Each new row is followed by its nearest point in the smallest flat space through zero that holds the last named rows.

J389 (4 x 8):
[[ -7   9   3  27 -15 -22  -7  25]
 [-13 -10  12  -6  -1 -14   6  11]
 [-32  -9  32  15  39  18  -2 -20]
 [-16  -3   0  21   5   4   1  -6]]
New rows:
[  9  -3  -7  -9   7 -15  -1   4]  [  6   0   0 -10  -4  -5   1   5]
[ 21  21   3   0   3  -9 -15  13]  [ 21  20   7   0  -3  -5 -16  13]
[  8   3   4 -22   3  24 -29   2]  [ 18  10   7 -16  11  11  -9  -6]
[  9 -21  10  -4  29 -13  17 -20]  [-10 -13  10 -14  14   7   7 -11]

J618, 4 rows:
[[ -5 -30  15   8  11  24  31  56]
 [ 23 -15  -1 -26   2  -3  24 -16]
 [ -6  -6 -27  -8  12  17 -24  -3]
 [-24 -31  -1   0  -8  -8  19 -30]]
New rows:
[12 12 20  2 15 -4 13 10]  [15  9 14  0 -2 -4 11 14]
[ -6   5 -13  -1   5  -4 -35 -11]  [ -7  11 -18   1   2   2 -28 -13]
[ -4 -26 -24  24  29   0 -23 -22]  [-21 -14 -24  -1   6  10 -19 -15]
[ 1  5  1 15  7 12  9  5]  [-2  0  4  5  1  3  1 12]

J554, 4 rows:
[[ 19  13 -35  11 -12  21  -5   4]
 [ 11  15 -56  -2   7  31 -40  36]
 [ 37 -24 -19  26  -1  10 -56   8]
 [ 35  -1   1  15 -24   6 -19  26]]
New rows:
[ 26 -13  26   4  -3   4  16   9]  [ 15  -4  23   7 -17  -8   5   5]
[ 8  3 27 23 27 24 20  2]  [ 1 -2  9  2 -4 -4  8 -6]
[ -4  -6   9  13  24   0  -6 -27]  [ -7 -16   1   5  14  -6  -5 -26]
[ 25 -13  -7  18   1  -5  15  25]  [ 18   1   2   8 -15   2  -4  11]
[ -3 -22  23   4 -20  13 -12  18]  [ 11  -8  19   3  -7  -7 -12  17]
[ 17 -19 -24  20 -12  24  -3  15]  [ 23   2 -21  14 -11  13 -15   5]

J263 (4 x 8):
[[-29  30 -26  17  21  24   9 -11]
 [ 26   2 -10  -2  33 -28 -10  -9]
 [ 15  34  12  15  31   3   1   6]
 [ 34  -3 -10 -22   0   3  -3 -10]]
New rows:
[ 34  16  -5 -17 -27  14  19 -11]  [ 30   6  -2 -23 -15  27   4  -5]
[-11 -10   5  -1  -9 -12   4  48]  [-11 -11  22   8 -12 -10  -1  14]
[-11  -5  -3  23  -6  -6  45   5]  [-21   1   3  11  -3   2   3   4]

J567 (4 x 8):
[[ 17  -1   1 -44  -7  -8  44  15]
 [-19  10  20  -1  -7 -19  11  22]
 [ 12 -19   8 -23  -6 -33   3 -13]
 [ -9  33 -18  -5 -15 -10 -20  10]]
New rows:
[ -6   0  23 -14 -39  -2   1 -23]  [  1  -4   6  -9  -5 -19  -1  -2]
[ 13   6   3  19   1  -3  -2 -33]  [  5 -11  -3   8   4   1 -14 -16]
[ 3  9  4 -6 -9  2 -8 30]  [-8 16 -1 -4 -6 -2  4 14]
[17 39 -1 13 -6  6 16 -7]  [ -1  17 -11  -3  -3  12   3  10]
[ -3 -36   6 -11 -14 -32  -1   6]  [  2 -18  17 -12  -4 -33   2  -8]

J576 (4 x 8):
[[ 21  14  14  26   5 -14  -5  30]
 [ 25  -5 -35  32 -19 -29  -2  19]
 [  7 -15  20  27  -5 -15 -11  12]
 [ 17  23 -49  22   2   1   7  -4]]
New rows:
[ -1  -6   5  -8 -10 -10 -16 -17]  [ -7 -14   3  -3  -6  -2  -2  -7]
[ -8 -21   6 -11  13 -25  30  14]  [  0 -10   7 -15 -10 -11   0  12]
[  0 -22  -6  10  -4  -2  -7  25]  [  6 -12   1   8 -10 -15  -4  10]

J722, 4 rows:
[[ 19 -32 -14 -12  22  -9 -30  21]
 [  2 -16 -20  -9   3  17   1  17]
 [-16   1 -11   4 -24 -10 -22  -9]
 [ -2 -19 -11   5  15   8  -9  45]]
New rows:
[ -6 -23 -30  -2 -13  -8 -13 -22]  [ -2 -12 -24 -13 -18  -2 -21 -16]
[ 12   1   5 -18  -3   1  -5  31]  [ 4 -9 -3  0 11  3 -3 18]
[ -5  22   8 -16  14  18  -6   6]  [ 2  2  4  1  5  5 10  4]
[ 15 -24  -4   1 -21 -11  31  31]  [-1 -6 -6  0  7 13  8 19]

J751:
[[-13  20   6   0   4 -17   5   2]
 [  0 -21  -6 -31   4 -37   2   8]
 [  2   6   2  -1  -2  31  17  -6]
 [  9   0  -4 -25   7  -8   9   4]]
New rows:
[  1  19  -5 -12  26  12 -17 -11]  [15 20 -2 -3  9  5 -4  2]
[  3 -25 -18 -25  -7  24  23   4]  [  7 -27  -6 -26  -4  22  23  -4]
[-17 -16 -13   8  24 -19 -23 -22]  [ -6 -13  -1   9  -3 -21 -17   3]
[ 11  12  23  10 -20   7 -20 -16]  [  3   8   1  20  -1  10 -12  -2]

J902 (4 x 8):
[[ 16 -12 -27   2  -8 -15  13   5]
 [  5  19 -15  23   0  -9  16 -11]
 [-15 -12 -12  -3  17  -7  18 -11]
 [ 26 -13  -1   8  11  -2  20   2]]
New rows:
[ 15 -19   8   9  -7 -22   6  15]  [ 21 -13  -5  -1  -3  -3   5   9]
[ 20  -5  -2 -11 -15 -17   8   3]  [ 17  -9 -11  -1  -9  -6   2   9]
[  7   0   6 -27 -22  -8 -12 -12]  [ -2  -3  -1 -11 -14   0 -15   9]
[ 35   8 -48  -3 -27   1 -12  37]  [ 34  -2 -32   1 -41 -17 -10  23]

J369, 4 rows:
[[  6  20   1 -11 -14  -8  20  11]
 [-19  11  -5 -12  16  17  -8 -28]
 [ 14 -17  24   1 -28  20  -5  14]
 [  6  -3  15  21 -32 -18  -9 -16]]
New rows:
[ -1  -8  12  -2 -23  14  19   1]  [  6   1  14  -6 -20  11   3   5]
[  8 -23  -4   1  -4 -11  20  13]  [11 -9 -1  6 -1 -9  5 21]
[ -8  -7  10  -5  -1  -3 -12  -1]  [-1 -5  3  3 -2  4 -6 -5]
[-1 -6 -6 14 13 -5  2 -7]  [-3 -5 -7  8 11 -8 -6 -4]
[-16   2  -3   6 -11  -4  -4  -3]  [-2  3  1  4 -5 -5 -3 -9]

J593 (4 x 8):
[[  5 -17 -12   8  -7  26  17 -27]
 [ 17 -26 -28   2 -13  30  26 -23]
 [-11 -25  -2 -13   7  -3  30 -24]
 [ 28 -15  11  -2 -27  22  33   0]]
New rows:
[ 22  30  -7 -10 -29   7  -2  -6]  [ 19   6  -2   7 -15  13  -4  12]
[ -3 -26  12   0  -5   5  -5  20]  [ 5 -1  6 -4 -5 -2  6  7]
[ 16  19  10  -8  -8 -38  -4   7]  [  3   9  13 -10   0 -20  -4  25]
[ 15   2 -22 -16 -16 -26  -3 -12]  [  5  -7 -20 -11   2  -8   3   9]

J802 (4 x 8):
[[ 14 -20  -6  29  -6   7   7  -5]
 [  9 -20  32  -4 -18  13  16   2]
 [ 16  -3 -15  -6 -30   3   9 -11]
 [ 10   5  -7   2 -26  29  17   6]]
New rows:
[  7 -18 -12  -3  12  32   9  20]  [ 1  2  1 14 -1 23  9 11]
[  0   1  -4   3  -8 -24  -5 -18]  [  5  -6  -9  -4  -3 -20  -7 -14]
[ 32 -18 -14 -10   0 -13 -12  15]  [  8  -8  -7   1  -7 -12  -2 -11]

J891:
[[ 21  15 -15  15 -50  13  33  33]
 [  0 -16  -9  -5 -47  23  14  45]
 [ 31 -18  28  34  -3  -4 -19  15]
 [ 14 -10   6  32  -4  -8   0  33]]
New rows:
[ 24  20  21   0 -10   8 -10  27]  [ 20  -3   9  14 -17   5   0   9]
[-18 -25 -17  -8 -12 -22  23  -8]  [-17   0 -13 -10   1   1   8   8]
[ 10 -17 -24  26   9 -18  16  19]  [  0   2  -8  25   8 -15  10  27]
[  4 -22  27  26   4 -17   7  14]  [ 11 -14  12  26   7  -9 -10  19]

J591:
[[ -3 -26 -21  14  12   8 -27  -8]
 [ -7   6 -30 -21  15   2 -17  16]
 [-16 -30   4  20 -25  10 -30  15]
 [ -8  16   5  -6   9   3 -11  32]]
New rows:
[ -6  24  -5 -12  12 -17  20  14]  [  3  26   0 -19  10  -5  13  10]
[ 11 -11 -24  -1  18 -23 -20  16]  [ -3  -3 -22  -4  18   4 -18   6]
[ 26   6   1 -13  26 -18 -24 -25]  [ 10   3 -13   1  29  -1   2 -16]
[ 19 -13  15   4  18 -14 -22  12]  [  0  -2   6  15  17   5 -12   7]

J564:
[[ -7 -31  -4 -21  -5  -1 -19 -49]
 [ -5  -2  -2 -16   5 -11 -18  15]
 [-25 -16  10  26 -25 -31 -23 -14]
 [-22 -10  -3   3 -18  -5 -33  -6]]
New rows:
[-16 -27  17  -9  22 -26  21   2]  [  7 -12  11  -8  13 -34   9  -5]
[ -7  15  -1 -20 -13  21   1  -9]  [ 0  2 -9 -8 -2 24 -5 -5]
[15  5 25 10 -9  9 17 14]  [ 7 11  4 15  1  2 19  9]
[ 19 -15  -8  -9 -16  -4  23 -20]  [ 10 -10   3  -2   5   1  16 -25]
[ -3  15 -10  20 -12   0  -8  -5]  [ -8   5   0  18 -13   6  -4   1]
[ 25  19 -10   9   3  18   2  -2]  [ 8 11 -5  3  2 22 14  3]

J374 (4 x 8):
[[ 14 -10 -28  34  -6 -21  23 -11]
 [  2 -10 -37  16 -21  17   7   6]
 [-19 -27 -16  23   6  -1 -31  -6]
 [-27 -12 -24  28  18  -3   6   9]]
New rows:
[ 17 -13  27   0  -2  -1   1 -21]  [ 16  -1  16  -5  -4 -14  -9 -15]
[ -4 -13  28   6  21  17  12  17]  [-15   7  10  -6  16   1   3   9]
[ 19 -16   0  -2   1 -17   9 -13]  [ 16  -2   2   7  -4 -17   4 -13]
[-14  12  -2  19  28 -13 -24  24]  [-26  -6   3   9  25  -6  -8   5]

J485, 4 rows:
[[  2  -5  -4  -8  -8  16 -15   7]
 [-12   2   2 -11 -40  -8 -28  29]
 [  3 -28  -7 -17 -40  19  -6  30]
 [ 28   9 -25 -23  -1 -19  -8  -3]]
New rows:
[-26   2 -23  -4  20   4  10   1]  [ 0  1  2  4 10  3  4 -7]
[ 10 -22  21  -3   7  -4 -19  17]  [-3 -4  1 -2 -8  7 -7  7]
[  9  15 -22 -24  14   6 -15 -17]  [ 20  12 -17 -15  15   4 -19 -12]

J883 (4 x 8):
[[ 18 -11   6 -13  -5  -5 -13   6]
 [  0   0  -4  16  38 -32  -3 -14]
 [  0   3   0  10  34  -6   7 -14]
 [  3 -12  13 -21  10 -22   7  12]]
New rows:
[ 12  -4  13   8 -22 -25  11  -2]  [ -2  -4   0  -4 -10 -17  -6   8]
[ 15   6 -16 -12  12  22  -1 -15]  [ 14   1   2   2  11  23  -2 -11]
[-25 -11  18  -7   9 -21   4 -13]  [-12  -2   4  -4  13 -22  12   5]
[ 19 -19   5 -25   1  -8  -6  14]  [ 19 -16  13 -24  -1  -9  -7  11]
[ 18  -5  19  18 -23   5 -23 -11]  [ 18  -3  -6   6 -16   8 -25  -3]
[-26  18 -23  20 -20   0 -11  10]  [-23  13 -18  23 -27  -3  -4   0]

J919:
[[-16  12   3 -18  27   6  14   8]
 [  6  -1 -30  -1  45  28   5   8]
 [-38 -24 -27   8   7  16  16   7]
 [-28  19  -1  24  33  26   1  24]]
New rows:
[ -9  13  21 -32  21  11  12 -11]  [ -7  16  12 -30  22  -4  14   3]
[-21  11   2  28  11 -21  21  10]  [-25   7   8  11   2   4   3  11]
[ -1   0 -13   9  14  -9  14   6]  [-4 -2 -8  0 10  7  3  3]
[-23  -2  -4 -15  17  -8   2  15]  [-21   2   0 -12  13   3  13   5]
[-21 -14   8  -9 -10  20  20   6]  [-27  -9  -3  -5  -2   0  13   3]

J829, 4 rows:
[[-33   6  10   7  -3 -18 -32 -12]
 [-24 -16  13 -15  18  12 -18 -21]
 [ -2  19 -10  -3  18   6 -19  -5]
 [ 27 -15 -17 -32  17  10 -26 -43]]
New rows:
[  1 -10 -14  -2  -4  -5   1 -24]  [  8 -10  -3  -8  -5  -5  -8 -15]
[ 21 -24   9  14 -16 -13  14  19]  [ 13 -14   4   6 -24 -10  24  10]
[-22  16  25  23 -20 -23  12 -10]  [-23   2  14  19 -21 -22  -2  10]
[ 25  22 -17 -16 -15  15  10 -25]  [ 32   4 -19  -9   2   3  -1  -8]
[ -2 -11 -22  17 -17  20 -20  -4]  [ 3  1 -3 -1 -2 -5 -8 -6]

J464 (4 x 8):
[[-11 -24  -8  -4 -39 -16  -6 -12]
 [-18   4 -23 -11 -18 -15 -16 -19]
 [ 22 -19   0  -3  -2  18  -8   7]
 [ 17   2  24  13   1  26  10   9]]
New rows:
[-19  -8  11 -12 -27 -37  -3 -15]  [-24 -11  -4   0 -28 -30   5 -11]
[  7  -1   3   1 -11 -12 -28 -14]  [ -2  -3 -10  -5 -13   1 -11  -9]
[-21   0  -6  21   5 -15 -23 -14]  [-14   8 -10  -4  -4 -13  -4  -9]

J175:
[[ -3 -15  17  27  40  -9 -25 -25]
 [ 34 -27  26  46  -4   5 -12  16]
 [ 23 -33  21 -16 -23   2 -18  -8]
 [ 27 -38  15  27 -15  27  35 -23]]
New rows:
[ 26   0 -23  16 -17  10 -20  -1]  [ 12  -5   6   8 -10   2  -3  12]
[-2 -2 17 -2 -2 -6  2 11]  [ 4 -1  3  1 -4 -1 -5  6]
[ 25  -4   4   9  16   3 -20   9]  [  9  -7  11  15   5  -5 -18   8]
[ -5   4  18  25 -12 -17 -20  19]  [ 10   2   8  17   2  -8 -21  23]
[ -7 -21  15  12 -23   8 -25 -19]  [ 13 -23  16  -1  -3   0 -13 -12]
[  8 -12  -4 -15  18  17 -17 -20]  [ -3 -13   7 -10   8  -2  -9 -22]

J127, 4 rows:
[[-19   9 -19   5  -3   2  -2  12]
 [ -7  -7   7   1  18 -26  -8 -23]
 [ -5  -9  -2  -3 -11  18 -24 -27]
 [  5  -2   4   0  13  21   5  -2]]
New rows:
[ 4  7 -9 -7  5 -4 20  8]  [ 2  5 -1  2  6 -3 12 15]
[ 24  10   1 -14 -23   5  16  -2]  [ 21  -1   9  -6 -21   6   6  10]
[ -9  27 -23  10  18  11 -13  13]  [-22  10 -20   7  12  12   2  12]
[  0 -15  -8  14 -16  -2  18  12]  [  3   5  -3   0 -10  -2   6  15]

J581:
[[-18  34   8   3  11 -11   2  14]
 [  5  13   6   1 -22 -17  -8  18]
 [ -7  14   5  29  -8  35   4  24]
 [ 23  20   6   2  -3 -16  11  13]]
New rows:
[ 22  26  17 -16   6  20 -15  -5]  [8 9 2 4 4 0 8 4]
[ 21 -22   6 -16  27 -19   2  -7]  [ 18 -11  -5 -17  15 -17   9 -20]
[ 18 -26  -2   9 -11  -8  17  17]  [ 26 -11  -1   3 -15   2   4   3]

J343, 4 rows:
[[ -1  -9  10 -16 -25 -10   8 -56]
 [-24  38  13 -17 -12  13 -18 -17]
 [-36   0  16 -30 -11   4   3 -22]
 [  2 -20  10 -14  30 -20   6 -14]]
New rows:
[  5  12  25  -2  -6 -21  39   5]  [ 0 -9  1 -3  0 -4  5 -6]
[ 39  -3  -8 -16 -30  -5  -1  -3]  [ 20  -3  -8  13 -20  -2   4 -15]
[  0  27  -3 -11 -13 -22 -39  -3]  [  2  31   5  -1   0   4 -17 -12]
[-39  -5  17  15 -10   1  -4   6]  [-24  -1   3 -11  -9  10   3   9]
